There are 3 ways to turn a row about zero (a turn may also mirror it). The second row of each pair is the first, turned, with some noise. The first 27 pairs use one turn. New pairs use 2 turns, one after the other, and a turn may come again.
In the rows, 128 means zero.
Some pairs, each with its turns in order after it:
[120 153  99  92 111  80 157 126]
[131 152 138 110 133 182 166 155]
H

[121 123 145 135 166 112 136 126]
[161 142 119 126 100 125 112 120]
R

[105 123 122  71 162 142 112 155]
[116  94 143 109  79  85 130 119]
R

[130  96 125 135 109 139 115 107]
[141 123 113 119 133 168 122 122]
U

[159 133 136 172 109 156 193 132]
[ 61 142 116 153 161 142  88 150]
U

[187 145 129 154 161  82 186 159]
[ 85 154 149 175  85  93  72 154]
U

[100 110 107 137 119 158 113 153]
[ 87 115 122 129 121 134  94 119]
H

[ 86  80 103 104 121  75 100 147]
[132 129 181 162  92 115 172  81]
R

[123  98 155 194 120 122  86 134]
[137 158 136 167 165 124  88  77]
R

[125 104  86  54 142 131  71 101]
[189 101 127 122 102 131 151  51]
U

[113 107 108 121 161 131 123 134]
[146 114 155 114 104 123 121 110]
R

[153 156  97 148 175 102 120 150]
[127 100 149 171 164 135 167 120]
H

[125 121  99  95 100 123 146 108]
[111 109 134 114 127 150 175 131]
R

[121  87 121 148  93 152 117 100]
[117 129 135 117 172 147 137  83]
R

[124 116 150 163  99 133  76 150]
[145 148  84 120 120 150 159 168]
U

[157 120 115 175 175 159 148 136]
[156 144 148  91 139 145  69 141]
R

[149 101 149 124 120 141 148  92]
[158 122 125  97  90 105 133 124]
H

[118 133 114 142 125 149 168 137]
[129 121 149 118 114 156 120  94]
H

[113 137 143 111  84 114 141 169]
[107 165 138  84 161 147 117 131]
H

[102  96 162 143  90 131 169 118]
[147 166 104 110 163 121 168 102]
R

[176 182  78 165 141 109 109 157]
[110 100 202 165 176 128 164 134]
H

[128 137 144 102  84 170  96 174]
[ 63 175 139 111 131  98 105 122]
H

[125 112 115 139 144 112 138 138]
[142 147 137 127 121 124 104 132]
U

[185 140 140 129  94 191  75 119]
[ 99 144 168 134 101  42 114 133]
H

[130 156 145  78 103 104 148 134]
[ 90  91 133  99 103  96 134 117]
U

[153  96 118 109 161 155 176 128]
[127 109 125 160 149 120  67 108]
U

[129 120 145 127 162  97 138 117]
[143 114 159 135 111 121 109 144]
U

New pairs. What belongs after each?
[146  94  74 129 114  71 116 106]
[ 85 112  97  80 138 142 134  75]
H H

[121 109 134 142 111 105  97 127]
[161 143 113 126 118  99 121 126]
H U

[163 106 152 107 117 129 189 127]
[ 92 103  84 139 128 124  89 162]
U H

[118 131 168 116 170  86 141 185]
[101 156 129 200 146 137 147 173]
R R

[ 82 142 105 109 161 115  64 154]
[185 102 172 136 166 105  89 121]
H R

[135 140 140  89 127 146  66 131]
[122  99  98 120 122 154  88 172]
R H

[152 140 138 124 153 136 100 112]
[112 103 146 141 147 120 127 101]
R R

[136 106 172 116 135 131 161 136]
[134 140 142 139 100 133 175 150]
H H

[225  83 183 132 104  97 173 156]
[120  55 186 131  67  85  76  86]
H U

[169 101 131 126 110 146  98 127]
[133 148 109 159 112 144  93 138]
R H

[114 102 124 152 174 161 177 208]
[166  94 187 139 167 193 133  85]
H U

[156  85 168 102  53 123  86  70]
[129 144 204 111 218 154 138  95]
R U

[118 146 145 136 135 138 111  87]
[124 112 119 143 156 127  97 149]
U U

[126 114 166 149 170 139 124 111]
[141  86 146 132 131 111 154 157]
H H

[ 86 146 161 139  93 118 111 209]
[ 89 146 127 116 163 191 190 131]
U H

[ 63 135 143 129 169 160 163 131]
[ 83 159 152 124  79 175 140 139]
R R

[ 93 155  82 116 110 127 151 179]
[151 132 101  84 184 132 147  98]
R H

[ 92 160  91 121  86 181 147  99]
[111 177 154 110 123  98  66 149]
H H

[151 135 116 139 146  95 163  81]
[ 93 136 169 126  99 103 124  91]
R H

[112  83 129 114 101 155 132 125]
[138 122 115  87 121 129 149  92]
H U

[119 140 129  77 161 171 110 195]
[204  67 111 148 152 148 147 129]
H R

[118 141 153 113 145  80 108 168]
[146 151 163 170 151  88 122 119]
H U

[123 168  62 142 133  94 122  89]
[140 123  39 132 146 131 136 143]
U R

[160 129 137 140 141 127 108 167]
[117 107 169 124 155 150 129 140]
U H

[147  96 127  73 173 112  97 103]
[147  94 136  76 113  72 134 154]
U H

[145  54 177 143 121 106 126 114]
[149 142  40 137 129 132 138 105]
U U

[122 166 107 122  90 144  78  72]
[154 122  87  54 150 145 152 142]
U R

[143 183 126 189 129 160 120 125]
[108 165 159 137 179  95 124 164]
U U

[136 116 134 115 150  93 157 121]
[101 127 113 123 154 124 144 158]
R R

[118  41 141 171 150 200 140  47]
[ 88  80 134  58 109  92 138 235]
H H

[153 131 135 108 114 101 170 141]
[140 162 127 119 108 135 163 101]
H H

[157  84 104 121 119  82 175 117]
[117 119  75  95 154 102 133 174]
R R

[128 104 173  99  84 137 146 130]
[146 138 137 142 109 196 150 134]
R H

[186 123 135 141  77  43 162 151]
[133  54 125 155 119  48  80 118]
H U

[151 134 146 110 155  96 142 158]
[159 123 130 150 112 152 166  97]
H H

[125 179 134 147 144 175 144 122]
[142 145 174 137 154 107 104 167]
U U

[123  89 113  81 165 125 154  67]
[ 95 147  93 119 125 157  92  57]
U R

[ 97 130 140 117 153 135 162  99]
[143 126  75 132 145 100 125 115]
U H

[129 143 115  88 124 115  23 195]
[156 152 149  51 118 175 143 213]
R U

[ 94 161 159 148 158 105 109 124]
[142 149 125  93 172 129 135  89]
U H

[139  96 155 113 115 157  82 100]
[152  77 123 126 129 154 148  86]
R R

